The rows of a group lie close to one hidden flat surface of 7 dimensions, which passes through zero. Surfaces can cross.
In the rows, zero is written as 100.
Known rows, each followed by its group:
[54, 129, 110, 74, 134, 110, 116, 117, 77, 58, 120, 138, 102, 77, 117, 94]
(6)
[75, 88, 62, 105, 111, 68, 92, 87, 168, 65, 90, 112, 148, 111, 69, 68]
(3)
[110, 99, 99, 82, 75, 93, 97, 109, 102, 118, 120, 90, 114, 126, 112, 103]
(4)
[65, 86, 98, 67, 84, 115, 79, 167, 101, 79, 110, 154, 114, 110, 123, 74]
(1)
[127, 98, 129, 108, 106, 122, 92, 82, 64, 82, 94, 96, 74, 82, 53, 103]
(6)
[113, 74, 109, 119, 103, 132, 80, 113, 50, 99, 76, 107, 76, 102, 91, 104]
(5)
[84, 91, 88, 77, 114, 114, 116, 77, 134, 72, 123, 112, 131, 105, 69, 93]
(2)
[109, 135, 113, 95, 108, 100, 134, 64, 77, 108, 100, 51, 78, 86, 64, 109]
(7)
[67, 84, 83, 50, 75, 136, 132, 132, 125, 119, 117, 112, 134, 117, 101, 78]
(1)
[107, 116, 99, 94, 112, 92, 100, 80, 101, 91, 103, 104, 91, 116, 117, 129]
(8)
[81, 103, 141, 98, 127, 148, 90, 135, 70, 50, 144, 122, 115, 70, 121, 59]
(2)
[117, 91, 82, 69, 69, 74, 85, 98, 84, 127, 108, 72, 113, 145, 97, 100]
(4)
[101, 110, 110, 110, 109, 103, 98, 94, 40, 108, 62, 95, 44, 81, 94, 120]
(5)
[129, 85, 134, 149, 77, 107, 70, 134, 102, 110, 110, 93, 100, 81, 125, 73]
(7)
[101, 108, 103, 92, 90, 85, 77, 123, 50, 109, 128, 98, 69, 85, 124, 110]
(3)
[85, 110, 95, 79, 66, 90, 111, 123, 125, 118, 114, 93, 110, 91, 90, 76]
(8)
[101, 103, 76, 71, 90, 82, 105, 66, 117, 113, 132, 105, 97, 105, 94, 134]
(0)
[108, 83, 94, 115, 89, 104, 86, 103, 92, 112, 89, 93, 89, 90, 82, 89]
(2)
[87, 115, 87, 58, 81, 78, 102, 114, 92, 125, 113, 99, 107, 140, 124, 106]
(7)
[101, 97, 146, 92, 101, 162, 112, 140, 55, 115, 120, 128, 48, 65, 151, 123]
(3)
[77, 57, 69, 82, 76, 132, 98, 120, 104, 126, 93, 102, 116, 102, 70, 63]
(8)
[61, 59, 63, 74, 103, 137, 87, 155, 61, 108, 55, 145, 108, 128, 128, 81]
(0)
[31, 130, 90, 86, 171, 75, 97, 96, 62, 30, 127, 127, 107, 81, 123, 80]
(1)
[114, 108, 118, 100, 69, 100, 104, 122, 104, 127, 125, 76, 107, 100, 122, 92]
(7)
[91, 111, 103, 103, 142, 122, 126, 89, 122, 80, 78, 120, 110, 110, 131, 117]
(3)
[100, 99, 92, 101, 103, 87, 75, 106, 92, 85, 111, 110, 99, 97, 93, 88]
(1)
[101, 117, 107, 86, 94, 94, 110, 96, 103, 100, 111, 94, 108, 121, 110, 109]
(2)
[128, 117, 92, 117, 79, 42, 98, 94, 143, 128, 79, 49, 135, 156, 119, 95]
(4)
[96, 94, 138, 112, 121, 155, 110, 120, 96, 72, 107, 137, 95, 72, 110, 94]
(6)
[79, 85, 60, 82, 92, 88, 81, 100, 78, 105, 54, 101, 108, 132, 70, 84]
(5)
[127, 146, 120, 89, 99, 68, 104, 73, 46, 114, 91, 77, 45, 115, 98, 154]
(5)
[93, 71, 92, 131, 138, 151, 118, 80, 105, 84, 74, 122, 85, 51, 73, 94]
(6)
[103, 107, 102, 73, 91, 96, 93, 102, 80, 99, 120, 119, 89, 112, 103, 123]
(0)
[99, 103, 112, 83, 113, 110, 97, 87, 94, 62, 132, 97, 132, 111, 74, 77]
(2)
[100, 72, 66, 137, 139, 113, 116, 46, 102, 109, 109, 74, 87, 53, 108, 112]
(8)
[78, 88, 70, 78, 118, 93, 85, 95, 53, 87, 91, 108, 101, 114, 91, 93]
(6)
[110, 112, 92, 86, 80, 77, 98, 90, 118, 105, 125, 83, 114, 122, 102, 111]
(5)
[108, 102, 108, 83, 80, 117, 106, 117, 95, 119, 108, 98, 100, 113, 125, 103]
(4)
[91, 163, 139, 78, 64, 48, 81, 146, 56, 99, 97, 93, 76, 113, 91, 94]
(0)
[75, 79, 81, 116, 121, 95, 58, 114, 95, 51, 100, 145, 110, 84, 95, 80]
(4)
[86, 92, 76, 74, 101, 101, 113, 90, 99, 113, 90, 94, 105, 114, 78, 96]
(7)
[138, 81, 115, 115, 82, 133, 104, 101, 130, 130, 94, 103, 97, 102, 113, 125]
(6)
[103, 113, 117, 134, 97, 88, 107, 101, 148, 89, 114, 92, 115, 70, 85, 75]
(3)
[91, 131, 100, 81, 85, 66, 117, 87, 99, 109, 117, 88, 68, 67, 70, 116]
(3)
[105, 80, 109, 101, 100, 135, 106, 108, 120, 96, 108, 109, 117, 95, 86, 79]
(2)
[119, 86, 116, 133, 136, 145, 113, 82, 81, 83, 38, 99, 105, 142, 118, 116]
(2)
[93, 129, 115, 129, 112, 76, 106, 102, 141, 69, 91, 114, 104, 62, 92, 89]
(7)
[135, 50, 59, 124, 93, 76, 62, 61, 74, 132, 90, 68, 92, 115, 92, 117]
(6)
[116, 97, 134, 124, 92, 125, 85, 122, 75, 101, 103, 86, 97, 98, 105, 79]
(2)
[148, 49, 97, 135, 80, 101, 67, 78, 98, 118, 167, 48, 122, 68, 84, 70]
(5)
[103, 114, 108, 136, 114, 87, 106, 106, 117, 112, 106, 107, 69, 67, 179, 131]
(0)
[118, 134, 117, 117, 91, 56, 89, 89, 122, 101, 137, 76, 90, 74, 102, 109]
(8)
[94, 77, 72, 67, 91, 98, 79, 97, 56, 108, 72, 100, 101, 137, 75, 95]
(6)
[93, 150, 123, 46, 71, 77, 103, 124, 89, 90, 130, 105, 108, 138, 97, 107]
(0)
[101, 123, 135, 97, 120, 132, 105, 112, 79, 82, 56, 133, 82, 126, 107, 131]
(5)
[136, 66, 102, 111, 77, 130, 100, 94, 140, 121, 139, 94, 108, 83, 95, 102]
(1)
[103, 67, 78, 82, 97, 106, 71, 106, 49, 108, 80, 102, 104, 135, 90, 99]
(4)
[112, 139, 145, 136, 107, 100, 123, 91, 103, 93, 112, 77, 68, 61, 115, 108]
(3)
[86, 123, 109, 76, 59, 73, 109, 148, 78, 129, 102, 50, 112, 135, 104, 59]
(7)
[121, 64, 96, 90, 54, 101, 63, 123, 102, 117, 135, 96, 113, 108, 97, 85]
(5)
[140, 92, 131, 149, 113, 115, 86, 77, 67, 98, 91, 63, 78, 69, 65, 91]
(7)
[100, 163, 125, 127, 97, 17, 89, 116, 160, 79, 90, 103, 111, 99, 124, 111]
(4)
[119, 114, 101, 90, 93, 77, 83, 84, 91, 103, 98, 104, 94, 132, 94, 125]
(8)
[144, 76, 133, 150, 137, 137, 85, 71, 94, 79, 125, 89, 104, 84, 115, 99]
(0)
[91, 130, 93, 71, 100, 46, 79, 102, 93, 85, 127, 118, 92, 116, 137, 139]
(1)
[92, 145, 115, 90, 120, 72, 107, 90, 86, 80, 90, 91, 91, 121, 113, 107]
(8)
[89, 91, 81, 68, 94, 103, 97, 114, 74, 112, 105, 117, 90, 118, 118, 114]
(3)
[92, 119, 85, 67, 78, 99, 145, 79, 161, 122, 104, 116, 108, 115, 93, 138]
(8)
[94, 89, 66, 118, 93, 82, 74, 89, 61, 121, 54, 113, 42, 54, 67, 125]
(0)
[117, 97, 115, 111, 87, 120, 115, 112, 102, 130, 55, 94, 84, 120, 110, 118]
(1)
[123, 76, 112, 130, 113, 125, 109, 78, 123, 100, 119, 97, 98, 72, 108, 105]
(1)
[117, 169, 157, 155, 113, 90, 149, 94, 129, 100, 57, 75, 55, 43, 105, 120]
(4)

New rows, each followed by its group:
[90, 108, 85, 115, 113, 54, 84, 92, 97, 91, 139, 79, 108, 92, 144, 92]
(6)
[92, 102, 84, 70, 106, 98, 103, 94, 121, 95, 121, 135, 101, 119, 133, 143]
(7)
[100, 58, 103, 104, 100, 144, 83, 119, 92, 84, 133, 117, 123, 80, 95, 63]
(4)
[90, 122, 141, 86, 116, 111, 92, 128, 57, 67, 115, 114, 91, 93, 93, 86]
(6)
[97, 107, 96, 111, 127, 103, 113, 76, 104, 82, 81, 94, 109, 101, 86, 97]
(5)
[133, 99, 125, 105, 76, 90, 87, 95, 132, 92, 116, 87, 128, 117, 71, 86]
(5)
[100, 116, 136, 117, 124, 117, 100, 108, 84, 69, 53, 101, 100, 110, 69, 80]
(8)
[67, 90, 73, 86, 138, 105, 108, 85, 87, 72, 129, 137, 86, 76, 127, 124]
(6)
[93, 81, 102, 110, 113, 142, 121, 94, 87, 101, 87, 87, 100, 79, 75, 83]
(7)
[82, 80, 70, 81, 89, 85, 99, 105, 131, 97, 114, 103, 138, 120, 92, 78]
(5)
[74, 117, 106, 85, 122, 132, 154, 83, 117, 94, 106, 96, 92, 77, 86, 103]
(7)
[81, 114, 75, 89, 112, 68, 96, 82, 134, 79, 97, 125, 107, 104, 89, 118]
(7)
[120, 141, 120, 86, 78, 67, 106, 90, 112, 111, 115, 76, 89, 102, 70, 113]
(6)
[104, 65, 87, 103, 100, 127, 84, 103, 73, 105, 76, 106, 105, 115, 75, 89]
(8)
[157, 54, 141, 169, 135, 165, 75, 74, 85, 81, 141, 121, 63, 28, 132, 136]
(6)
[98, 81, 94, 115, 66, 87, 79, 140, 140, 107, 104, 104, 124, 93, 106, 60]
(7)
[54, 105, 66, 49, 97, 102, 137, 100, 126, 103, 62, 125, 108, 114, 74, 101]
(6)
[104, 115, 91, 117, 127, 71, 91, 53, 94, 77, 82, 98, 85, 82, 60, 115]
(7)
[118, 94, 104, 98, 74, 95, 87, 107, 104, 121, 101, 91, 109, 132, 122, 106]
(6)
[112, 99, 112, 99, 88, 99, 91, 104, 115, 93, 87, 97, 118, 122, 76, 87]
(5)
[137, 92, 110, 133, 86, 100, 93, 74, 109, 104, 70, 56, 103, 99, 37, 75]
(3)
[67, 105, 94, 82, 107, 86, 74, 124, 92, 74, 119, 135, 104, 89, 108, 79]
(1)
[104, 80, 89, 112, 115, 129, 121, 61, 102, 101, 109, 80, 85, 57, 53, 93]
(4)
[87, 106, 103, 121, 104, 83, 92, 117, 116, 79, 76, 108, 108, 82, 89, 71]
(7)
[59, 139, 72, 60, 130, 59, 113, 84, 96, 66, 81, 139, 97, 119, 103, 138]
(7)
[71, 100, 97, 103, 111, 104, 120, 105, 90, 94, 93, 78, 110, 76, 85, 53]
(8)
[91, 73, 73, 109, 118, 115, 123, 86, 163, 95, 104, 109, 143, 110, 133, 96]
(4)
[87, 83, 94, 117, 119, 90, 71, 126, 75, 95, 155, 105, 102, 73, 177, 94]
(8)
[76, 74, 87, 67, 90, 146, 117, 124, 107, 110, 110, 151, 91, 79, 94, 100]
(3)
[95, 107, 96, 85, 77, 121, 138, 105, 144, 122, 60, 105, 109, 111, 64, 97]
(6)
[109, 87, 122, 144, 118, 119, 92, 103, 94, 87, 85, 79, 115, 90, 104, 73]
(0)
[102, 95, 102, 85, 104, 128, 119, 102, 63, 123, 66, 102, 73, 109, 114, 122]
(4)
[98, 87, 81, 97, 106, 103, 102, 100, 112, 109, 122, 107, 99, 91, 132, 114]
(8)
[78, 70, 54, 74, 90, 78, 71, 98, 90, 99, 96, 112, 112, 107, 67, 79]
(3)
[80, 102, 96, 68, 114, 111, 91, 118, 56, 93, 94, 130, 93, 141, 144, 117]
(7)
[112, 94, 111, 113, 88, 111, 84, 112, 84, 101, 70, 102, 93, 100, 74, 91]
(5)
[63, 24, 46, 79, 100, 131, 54, 136, 71, 88, 94, 156, 128, 106, 95, 60]
(3)
[114, 99, 98, 105, 82, 57, 72, 96, 97, 97, 124, 80, 114, 102, 69, 79]
(4)
[85, 95, 106, 103, 97, 99, 97, 126, 99, 96, 120, 107, 107, 84, 127, 81]
(8)
[90, 38, 73, 58, 78, 189, 143, 122, 92, 146, 109, 93, 125, 114, 90, 65]
(7)
[88, 150, 110, 102, 103, 46, 116, 96, 143, 96, 145, 90, 107, 77, 139, 110]
(6)
[89, 124, 103, 80, 96, 94, 120, 111, 101, 93, 76, 93, 102, 105, 57, 80]
(6)
[96, 55, 70, 116, 114, 121, 89, 104, 115, 107, 102, 119, 105, 102, 154, 109]
(6)
[58, 127, 70, 47, 60, 72, 153, 105, 128, 130, 101, 51, 127, 117, 54, 61]
(7)
[90, 111, 107, 138, 121, 80, 80, 116, 114, 73, 55, 123, 98, 102, 121, 96]
(4)
[105, 146, 136, 90, 63, 78, 111, 143, 108, 126, 132, 75, 105, 109, 143, 90]
(7)
[98, 128, 125, 97, 67, 94, 103, 132, 130, 96, 111, 97, 108, 85, 72, 73]
(8)
[84, 111, 94, 76, 81, 91, 99, 112, 78, 106, 90, 116, 84, 100, 82, 106]
(0)
[122, 106, 98, 88, 87, 74, 91, 77, 107, 103, 111, 77, 121, 134, 82, 104]
(5)
[104, 126, 95, 104, 110, 65, 124, 60, 128, 95, 80, 77, 97, 94, 61, 106]
(3)
[83, 101, 111, 107, 128, 135, 114, 103, 83, 85, 88, 134, 71, 62, 98, 111]
(4)
[146, 118, 144, 115, 108, 96, 82, 68, 87, 82, 145, 83, 82, 80, 90, 127]
(0)
[126, 117, 107, 112, 99, 76, 107, 63, 126, 107, 90, 88, 90, 100, 74, 130]
(8)
[99, 112, 118, 110, 79, 83, 86, 132, 81, 116, 100, 67, 106, 104, 106, 73]
(7)
[64, 65, 67, 70, 104, 108, 74, 133, 77, 91, 111, 143, 110, 112, 128, 89]
(3)
[114, 124, 117, 99, 75, 75, 101, 100, 119, 111, 111, 77, 102, 110, 95, 100]
(6)
[71, 62, 89, 95, 134, 169, 123, 115, 113, 86, 85, 162, 104, 83, 125, 107]
(6)
[78, 84, 77, 68, 77, 117, 119, 121, 97, 124, 92, 89, 123, 117, 78, 61]
(7)
[115, 114, 106, 83, 102, 107, 120, 82, 67, 117, 83, 88, 76, 135, 118, 137]
(3)
[114, 113, 114, 67, 81, 141, 141, 92, 48, 153, 104, 69, 53, 101, 100, 137]
(4)
[143, 78, 94, 130, 86, 68, 47, 82, 68, 109, 125, 78, 86, 92, 107, 122]
(8)
[102, 97, 82, 107, 85, 65, 83, 90, 93, 98, 100, 76, 99, 70, 38, 67]
(3)
[83, 105, 85, 93, 102, 77, 95, 95, 109, 87, 80, 107, 106, 101, 75, 93]
(7)
[94, 103, 111, 98, 100, 116, 106, 123, 123, 92, 91, 129, 98, 88, 105, 93]
(5)
[88, 147, 109, 88, 112, 79, 131, 97, 112, 100, 88, 103, 80, 95, 107, 126]
(5)
[127, 106, 140, 129, 96, 104, 94, 93, 133, 75, 92, 83, 126, 103, 57, 74]
(5)
[90, 98, 75, 86, 86, 58, 60, 119, 104, 90, 83, 131, 112, 132, 109, 105]
(7)
[163, 140, 142, 142, 110, 58, 77, 40, 113, 79, 98, 92, 65, 91, 93, 172]
(8)
[97, 77, 87, 97, 113, 124, 92, 100, 83, 90, 90, 128, 98, 112, 103, 107]
(7)
[102, 154, 135, 80, 80, 62, 98, 112, 88, 94, 115, 93, 78, 97, 90, 116]
(0)
[80, 84, 105, 85, 112, 150, 128, 119, 107, 93, 64, 133, 111, 111, 87, 86]
(8)
[99, 92, 87, 80, 119, 123, 121, 69, 96, 95, 104, 118, 92, 109, 92, 131]
(7)
[81, 51, 48, 104, 121, 117, 126, 69, 109, 129, 110, 93, 104, 69, 126, 113]
(8)
[138, 132, 165, 73, 69, 120, 111, 109, 100, 106, 124, 99, 86, 107, 81, 126]
(6)
[86, 114, 83, 57, 98, 82, 98, 90, 91, 98, 126, 116, 92, 93, 84, 115]
(4)
[103, 76, 95, 87, 70, 112, 78, 129, 91, 114, 126, 108, 100, 102, 121, 97]
(5)
[86, 64, 80, 79, 98, 151, 128, 114, 124, 117, 70, 140, 108, 117, 109, 109]
(6)
[81, 92, 117, 87, 77, 148, 117, 147, 130, 100, 84, 133, 115, 92, 83, 65]
(8)
[104, 89, 111, 108, 133, 164, 150, 56, 94, 95, 109, 90, 79, 65, 78, 121]
(7)
[96, 100, 94, 109, 94, 77, 101, 93, 140, 90, 108, 87, 123, 84, 71, 82]
(3)
[131, 88, 109, 119, 118, 103, 82, 81, 85, 107, 137, 109, 70, 99, 172, 157]
(0)
[121, 95, 134, 112, 96, 122, 87, 116, 108, 83, 89, 132, 93, 111, 103, 117]
(8)
[100, 86, 75, 54, 84, 105, 134, 67, 114, 132, 123, 100, 104, 117, 91, 128]
(7)
[93, 82, 54, 82, 99, 91, 116, 77, 141, 116, 98, 85, 138, 135, 88, 86]
(0)
[86, 140, 129, 104, 78, 94, 108, 149, 105, 102, 50, 136, 71, 81, 91, 101]
(5)
[88, 83, 53, 74, 109, 105, 117, 80, 110, 123, 81, 97, 119, 141, 115, 116]
(4)
[72, 147, 117, 101, 127, 92, 129, 103, 61, 86, 73, 80, 88, 92, 78, 77]
(7)
[106, 80, 101, 98, 86, 127, 111, 113, 137, 113, 117, 124, 100, 82, 107, 107]
(8)
[78, 143, 124, 115, 105, 74, 74, 145, 77, 76, 50, 134, 69, 96, 108, 97]
(1)
[96, 151, 120, 80, 73, 47, 107, 89, 129, 91, 164, 90, 86, 70, 78, 113]
(4)
[81, 130, 147, 101, 108, 125, 109, 144, 103, 74, 117, 125, 106, 88, 128, 80]
(6)
[124, 71, 109, 123, 124, 145, 99, 75, 102, 89, 52, 114, 86, 96, 75, 106]
(8)
[114, 69, 102, 118, 89, 117, 100, 100, 152, 96, 91, 104, 149, 124, 91, 68]
(3)
[82, 79, 86, 71, 88, 123, 107, 128, 149, 91, 122, 146, 133, 108, 122, 89]
(3)
[119, 75, 105, 106, 97, 135, 111, 102, 103, 119, 121, 99, 104, 95, 116, 104]
(7)
[64, 119, 114, 83, 87, 111, 112, 161, 118, 99, 131, 116, 114, 82, 137, 70]
(8)
[50, 99, 73, 78, 107, 97, 123, 121, 90, 106, 120, 85, 122, 91, 127, 64]
(8)
[117, 47, 84, 100, 72, 141, 102, 107, 101, 132, 105, 84, 113, 110, 86, 77]
(7)
[97, 71, 73, 109, 95, 90, 84, 103, 97, 103, 91, 85, 115, 98, 76, 62]
(5)
[101, 68, 90, 148, 90, 91, 88, 89, 92, 120, 121, 45, 102, 29, 62, 37]
(8)
[77, 107, 78, 94, 118, 70, 99, 88, 93, 86, 92, 105, 95, 94, 89, 103]
(3)
[72, 143, 116, 81, 88, 85, 127, 134, 122, 101, 118, 92, 100, 97, 135, 91]
(7)
[111, 87, 82, 110, 104, 86, 90, 87, 90, 118, 102, 96, 91, 112, 144, 133]
(0)
[93, 113, 87, 97, 135, 83, 115, 50, 118, 64, 104, 92, 121, 96, 60, 101]
(2)
[117, 70, 85, 112, 99, 88, 44, 88, 70, 89, 109, 105, 91, 101, 83, 98]
(1)
[99, 89, 77, 109, 86, 68, 84, 93, 125, 94, 101, 84, 118, 90, 51, 66]
(3)
[107, 124, 96, 95, 138, 58, 104, 46, 97, 84, 143, 88, 90, 97, 119, 143]
(1)
